The groups are shells around one centre, one inside the other: the same stretched ball of 6 dimensions in 8 sizes.
Known rows, each followed by its group:
[ 0.33 -1.21 -3.67 -2.10  2.11 -2.77  0.98  1.27 -0.97  0.73  0.20] => E
[ 0.48 -0.16 -3.28 -3.11  1.72 -1.44  0.90  0.44 -1.11  1.07  0.55] => V
[-1.21  2.62 -1.72 -3.23 -0.64  1.58  0.06 -0.82 -1.04 -0.09  2.07] => D
[ 0.07 -2.93 -3.39  2.35 -0.31 -3.26  1.09  2.40 -0.39 -0.56  1.27] => K
[ 2.00 -4.38 -4.34  3.21 -1.74 -3.39  1.75  2.47 -0.23  0.54  1.42] => Q
[-0.64 -1.16 -1.74  1.82  0.44 -2.43  1.30  1.98  1.28  0.03  1.49] => V
[-0.03 -0.33 -3.14 -0.87 -1.05 -1.18  0.67  0.83 -0.96  0.32  1.43] => V
[-2.20  3.04  0.15 -1.44  1.72  0.95  1.02 -0.02  4.04 -0.06  2.02] => E
[ 0.60 -0.85 -2.35 -0.94  2.10 -1.56  1.50  0.93  0.70  0.96  0.99] => V
[ 0.50  1.04 -3.42 -5.07  2.27  0.96  0.62 -1.01 -0.61  0.38  0.96] => S
[-0.21  1.48 -2.43 -2.46  0.12 -0.02  1.18  0.08  2.61  1.11  1.34] => G
[-0.85  0.20 -2.87 -1.12 -0.43  0.37  0.20  0.14 -0.84 -1.34  1.97] => D
[ 1.08  2.62 -4.78 -6.65 -1.46  3.85  0.34 -2.58  0.87  0.38  1.87] => S
[ 3.85 -1.38 -6.24 -4.48 -1.66  1.55  1.08 -1.42 -2.03  1.48  1.43] => E
[ 4.08 -3.33 -4.77 -1.04 -0.06 -1.87  2.15  0.73 -1.29  2.79  0.84] => R
[ 0.35 -1.32 -4.22 -0.41 -1.32 -0.97  0.69  0.83 -0.32 -0.54  1.53] => V
[ 0.31  0.23 -3.47 -2.44 -1.02  0.98  0.24 -0.52 -2.15 -0.40  1.92] => Q
[ 2.57 -0.24 -3.95 -3.40  0.43  0.93  1.72 -0.80  1.44  1.92  1.34] => S
[-0.99  1.79 -0.79 -1.38  1.24  1.97  0.86 -0.62  2.00 -0.67  2.47] => E
[ 0.74 -2.37 -3.27  0.44  1.28 -3.06  1.42  1.86 -0.19  0.59  0.76] => D
[-0.32  0.25 -0.61  2.17 -1.79  0.07  1.38  0.87  1.76  0.44  2.80] => G
[-1.13  2.18 -0.50 -2.80  3.41  0.70  1.09 -0.32  2.23  0.35  1.47] => E
[ 1.22  1.54 -3.40 -3.69 -1.87  2.37  0.84 -1.40  0.34  1.09  2.14] => D
[-1.70  2.79 -2.11 -5.15  2.21  0.68 -0.05 -0.73 -0.84 -0.25  0.99] => D
[-3.40  2.69 -0.14 -1.03  1.94 -0.52  0.44  0.81  2.81 -0.99  1.57] => G
[-0.10  1.17 -2.53 -3.33 -0.08  0.54  0.21 -0.50 -2.86  0.43  1.57] => R
[-1.48  2.07 -2.91 -2.39 -0.77  2.29  0.25 -0.81  2.92 -1.75  2.33] => E
[ 3.33 -3.47 -4.26  0.69 -0.93 -3.37  2.28  1.84 -0.45  3.03  0.74] => S
[-0.31  2.63 -0.88 -2.79  1.31  1.83  1.40 -0.84  3.62  1.07  1.99] => G
[ 2.21 -1.79 -5.84 -2.18 -2.71 -0.14  0.62 -0.06 -2.50  0.41  1.47] => R
[ 1.14 -1.57 -1.83 -0.10  1.12 -2.71  1.37  1.45 -3.02  2.00  0.98] => E
[-2.05  1.46  0.74  1.63  0.87 -0.60  1.30  1.23  3.23  0.04  2.28] => S
[-0.78  2.42 -0.86 -1.15 -1.22  2.10  0.90 -0.63  2.24  0.25  2.75] => K
[ 2.53 -1.40 -5.33 -3.18 -0.37 -0.99  1.38  0.12 -0.27  1.81  0.65] => R
[-1.83 -0.63 -0.91  1.32  1.74 -3.56  0.83  2.42 -0.66 -0.09  0.98] => S
[ 3.67 -4.76 -2.92  3.56 -0.26 -3.51  2.86  2.39 -0.02  2.74  1.40] => G
[-0.46  1.50 -3.73 -4.25 -1.12  1.41 -0.35 -1.00 -2.87 -0.64  1.69] => S
[-1.42  4.53 -1.22 -6.31  2.09  2.63  0.31 -1.84  1.19  0.61  1.48] => R
[ 1.22  2.14 -3.16 -4.63 -1.44  2.77  0.77 -1.78  0.00  1.39  2.07] => R
[ 3.66 -4.45 -6.40  0.58 -2.89 -1.41  1.44  0.93 -1.88  0.62  1.55] => K
[ 0.33  1.50 -2.28 -3.62  1.39 -0.48  1.32 -0.03  1.49  2.08  0.82] => G
[-0.11  0.15 -2.18 -2.23  1.25 -1.46  0.64  0.61 -2.63  0.95  0.94] => D
[ 0.55 -0.50 -2.53 -0.94  0.98  0.24  1.15  0.12  0.59 -0.05  1.79] => Q
[ 2.62 -1.93 -2.94  0.03  0.52 -0.94  2.29  0.68  1.60  2.09  1.47] => K
[-0.32  0.47 -2.16 -1.12 -0.34 -1.07  0.86  0.75 -0.32  0.86  1.41] => V
[ 0.53  0.11 -4.63 -3.72 -1.10  0.13  0.09 -0.38 -2.75  0.02  1.21] => R
[-0.32  3.73 -2.71 -5.54 -0.61  3.60  0.46 -2.14  2.17  0.36  2.11] => K
[ 1.72 -1.33 -4.67 -0.58 -2.63 -0.40  1.29  0.47  1.02  0.79  1.70] => Q
[-2.09  3.69 -1.59 -3.71 -0.79  2.63 -0.21 -1.26  0.42 -0.92  2.35] => D
[ 0.48 -2.07 -2.54  2.27 -1.50 -2.39  1.24  1.92 -0.79  0.48  1.76] => Q
[ 1.90 -1.50 -5.66 -0.33 -4.22  0.88  1.08 -0.03  1.74 -0.23  2.31] => G
[-0.57 -1.07 -2.11  2.82 -1.93 -1.04  1.16  1.58  2.04 -0.73  2.42] => K
[ 2.57 -1.05 -5.55 -2.49 -2.88  0.39  1.15 -0.35 -0.12  1.30  1.55] => Q
[-0.82 -0.51 -0.78  0.46  1.83 -2.58  0.97  1.69 -1.73  0.63  1.19] => Q
[ 2.63 -2.73 -4.85 -0.72 -1.75 -2.32  1.28  1.11 -2.89  1.89  0.95] => K
[ 0.41  1.74 -3.11 -3.70 -0.80  2.85  0.55 -1.56  0.62 -0.11  2.27] => V

New rows, each followed by its group:
[-0.59 -1.96 -1.19  2.31  1.77 -4.13  1.40  2.76 -0.58  0.60  0.94] => R
[ 0.31  0.81 -1.16 -1.74  1.82 -0.35  1.50  0.23  1.06  1.63  1.38] => V
[ 1.66 -1.81 -2.13  0.78  0.27 -1.46  1.75  1.08 -0.68  1.55  1.63] => D
[ 1.53 -2.00 -2.27  0.54  0.60 -1.44  1.47  1.00 -1.83  1.10  1.59] => S
[ 3.80 -2.91 -4.05  0.47 -1.67 -1.00  2.27  0.69  0.07  2.55  1.68] => R
[-0.53 -0.99 -1.33  1.78 -0.59 -2.61  0.98  1.96 -1.55  0.61  1.62] => E
[ 3.28 -4.62 -4.51  2.47 -2.41 -3.52  1.89  2.22 -2.46  2.02  1.29] => E
[ 3.43 -5.20 -5.33  2.23 -1.60 -4.05  2.05  2.45 -1.33  1.77  0.85] => R
[ 0.02  0.62 -0.68 -0.48  0.86 -1.32  1.50  0.92  0.45  1.99  1.44] => R
[ 2.35 -3.40 -3.75  2.09 -1.78 -2.90  1.87  1.98 -0.71  1.70  1.40] => D
[-1.44 -0.36 -0.71  1.46  1.21 -3.03  1.12  2.20  0.36  0.40  1.23] => R
[-4.05  6.67  1.58 -5.57  2.74  2.77 -0.27 -1.59  0.87 -0.12  1.94] => G
[-0.29  2.98 -3.38 -5.23 -0.81  3.77  0.14 -2.18  1.19 -0.62  2.25] => Q
[-3.08  4.60 -0.55 -5.39  1.83  2.53 -0.73 -1.55 -1.79 -1.22  1.89] => E
[-1.50  1.84 -0.60 -0.47 -0.27  1.11  0.60 -0.03  0.94 -0.51  2.52] => V
[-1.73  0.83 -0.87 -1.65  2.99 -1.79  0.48  1.00 -1.55 -0.01  0.91] => Q
[ 1.60 -1.14 -4.26 -0.73 -1.18 -0.36  1.63  0.46  2.74  0.82  1.54] => S
[-3.01  6.22  0.36 -5.67  1.03  3.65 -0.17 -2.05  1.31 -0.06  2.27] => E
[-1.92 -0.55 -2.05  0.64  1.45 -2.16  0.54  1.72  0.53 -1.46  1.27] => E
[-1.12  0.32 -0.69  0.40  0.61 -1.05  0.74  1.03 -1.06  0.02  1.86] => D
[ 3.59 -1.88 -3.45 -0.32 -1.16 -0.13  2.34  0.16  1.00  2.75  1.81] => E
[-1.84  1.06 -0.58  0.99  0.03  0.55  0.75  0.57  2.08 -1.26  2.59] => Q
[ 3.19  0.18 -5.51 -4.90 -1.69  3.08  1.20 -2.08  0.74  1.22  1.90] => G
[-0.82  2.48 -1.91 -2.54 -1.62  2.66  0.24 -1.16  0.27 -0.46  2.67] => Q
[ 2.63 -0.80 -4.76 -2.26 -2.15  1.52  1.30 -0.84  0.42  0.99  2.03] => V
[ 3.47 -2.23 -4.75 -1.89 -1.11 -0.93  1.62  0.19 -2.01  2.41  1.13] => D
[ 5.02 -4.68 -6.32  0.82 -2.91 -2.23  2.57  1.29  0.72  2.81  1.15] => G
[ 0.49 -2.00 -3.01  2.35 -2.14 -1.55  1.21  1.60  0.34 -0.12  2.09] => D
[ 0.62 -0.89 -1.55  1.02  0.45 -0.10  1.54  0.63  1.11  0.26  2.22] => K
[ 2.50 -3.08 -3.99  0.57 -0.46 -3.44  1.98  1.91 -0.57  2.40  0.69] => R
[-0.20  3.26 -2.71 -5.25 -1.01  3.30  0.17 -2.03 -0.06  0.29  2.16] => D
[-1.01  1.10 -1.26  0.41 -1.27  1.52  0.73 -0.05  1.65 -0.96  2.89] => R
[-1.86  2.60 -2.40 -3.80  0.11  0.71 -0.11 -0.43 -0.23 -0.56  1.45] => Q
[-1.19  1.45 -1.86 -1.89  1.61  0.80  0.87 -0.11  2.99 -0.72  1.73] => S
[ 2.94 -4.01 -3.70  2.06 -0.04 -2.96  2.35  1.95  0.36  1.84  1.18] => D
[ 2.20 -0.80 -4.67 -0.97 -3.74  0.92  1.28 -0.25  0.97  1.02  2.23] => K
[ 2.36 -2.45 -3.14 -0.27  0.18 -3.34  1.74  1.63 -2.67  2.90  0.62] => E
[-1.63  2.89 -0.93 -2.64  1.16  2.78  0.48 -1.15  2.34 -1.11  2.48] => S
[ 3.75 -2.51 -4.83 -0.41 -2.96  0.41  1.67 -0.12 -1.09  1.68  2.12] => S
[-0.14  1.31 -2.49 -3.81  2.27  0.08  0.95 -0.29  1.08  0.74  0.94] => Q
[ 0.90 -2.74 -2.41  2.40  0.79 -1.76  1.68  1.64  0.83 -0.17  1.80] => E
[-0.01  2.21 -1.82 -4.35  2.00  0.98  1.01 -0.83  1.05  1.32  1.23] => D
[-1.04  1.07 -1.76 -0.95  0.58 -0.89  1.12  0.82  2.71  0.45  1.38] => E
[ 1.50 -2.75 -3.79  2.13 -2.03 -2.00  1.63  1.70  0.87  0.58  1.75] => V
[ 1.50  1.10 -3.97 -3.32 -2.57  3.33  0.71 -1.77  0.41  0.22  2.61] => K
[ 3.30 -2.96 -5.99 -0.19 -3.74  0.91  1.17 -0.21 -0.99  0.03  2.35] => G
[ 1.97 -0.15 -3.27 -2.58 -0.61  1.21  1.12 -0.80 -1.27  1.25  1.90] => R
[ 0.64 -1.00 -1.70  1.10  0.08 -2.25  1.82  1.64  1.30  1.72  1.39] => Q
[ 0.47  0.60 -3.50 -4.87  1.28 -1.13  0.33 -0.10 -3.81  1.46  0.37] => G
[-3.60  5.61 -0.76 -6.33  1.51  2.56 -0.81 -1.65 -0.50 -1.01  1.64] => S
[ 2.30 -0.36 -2.79 -0.40 -2.21  1.11  1.85 -0.28  1.66  1.87  2.43] => E
[-2.04  0.15 -1.77  0.07  0.70 -1.29  0.19  1.20 -0.76 -1.47  1.60] => R
[-3.57  5.76  0.04 -5.84  1.76  2.77 -0.63 -1.68 -0.41 -0.75  1.87] => K
[ 2.22 -2.60 -5.43 -1.71 -0.82 -1.52  0.90  0.62 -2.80  0.66  0.92] => Q
[-2.10  3.03 -1.74 -5.24  3.05  1.10 -0.13 -0.91 -0.53 -0.79  1.10] => K
[ 2.42 -2.34 -5.29  0.57 -4.35  0.61  1.10  0.16 -0.25 -0.04  2.51] => S
[ 0.88  2.44 -3.27 -5.09 -1.11  2.37  0.74 -1.64  0.49  1.47  1.75] => R
[ 0.39  2.10 -2.97 -4.70 -0.88  1.42  0.38 -1.16 -1.66  1.25  1.56] => R
[-0.86 -1.92 -1.80  2.45  0.37 -2.56  0.81  2.11 -1.29 -0.92  1.69] => S
[ 0.24  1.52 -1.57 -2.56  0.12  0.28  1.04 -0.22 -0.24  1.71  1.59] => D
[-2.97  3.41 -1.85 -3.31 -0.69  2.11 -0.68 -0.87 -0.32 -2.04  2.26] => S
[ 0.73 -0.91 -1.74  0.69 -1.02 -1.11  1.10  0.95 -2.21  1.11  1.96] => G
[ 3.50 -3.77 -3.61  1.99 -0.82 -1.59  2.42  1.27  0.44  1.87  1.77] => S
[-0.65  0.55 -2.17 -1.77  0.62 -1.60  0.69  0.86 -0.98  0.81  1.00] => D
[-0.31  0.13 -0.80 -1.35  2.67 -1.93  1.00  0.97 -2.25  1.33  0.95] => K
[-1.43  3.19 -1.25 -2.64 -0.36  3.29  0.43 -1.38  2.55 -0.91  2.77] => R
[ 0.51  0.82 -2.75 -2.10 -1.29 -0.21  0.99  0.12  0.02  1.53  1.51] => K
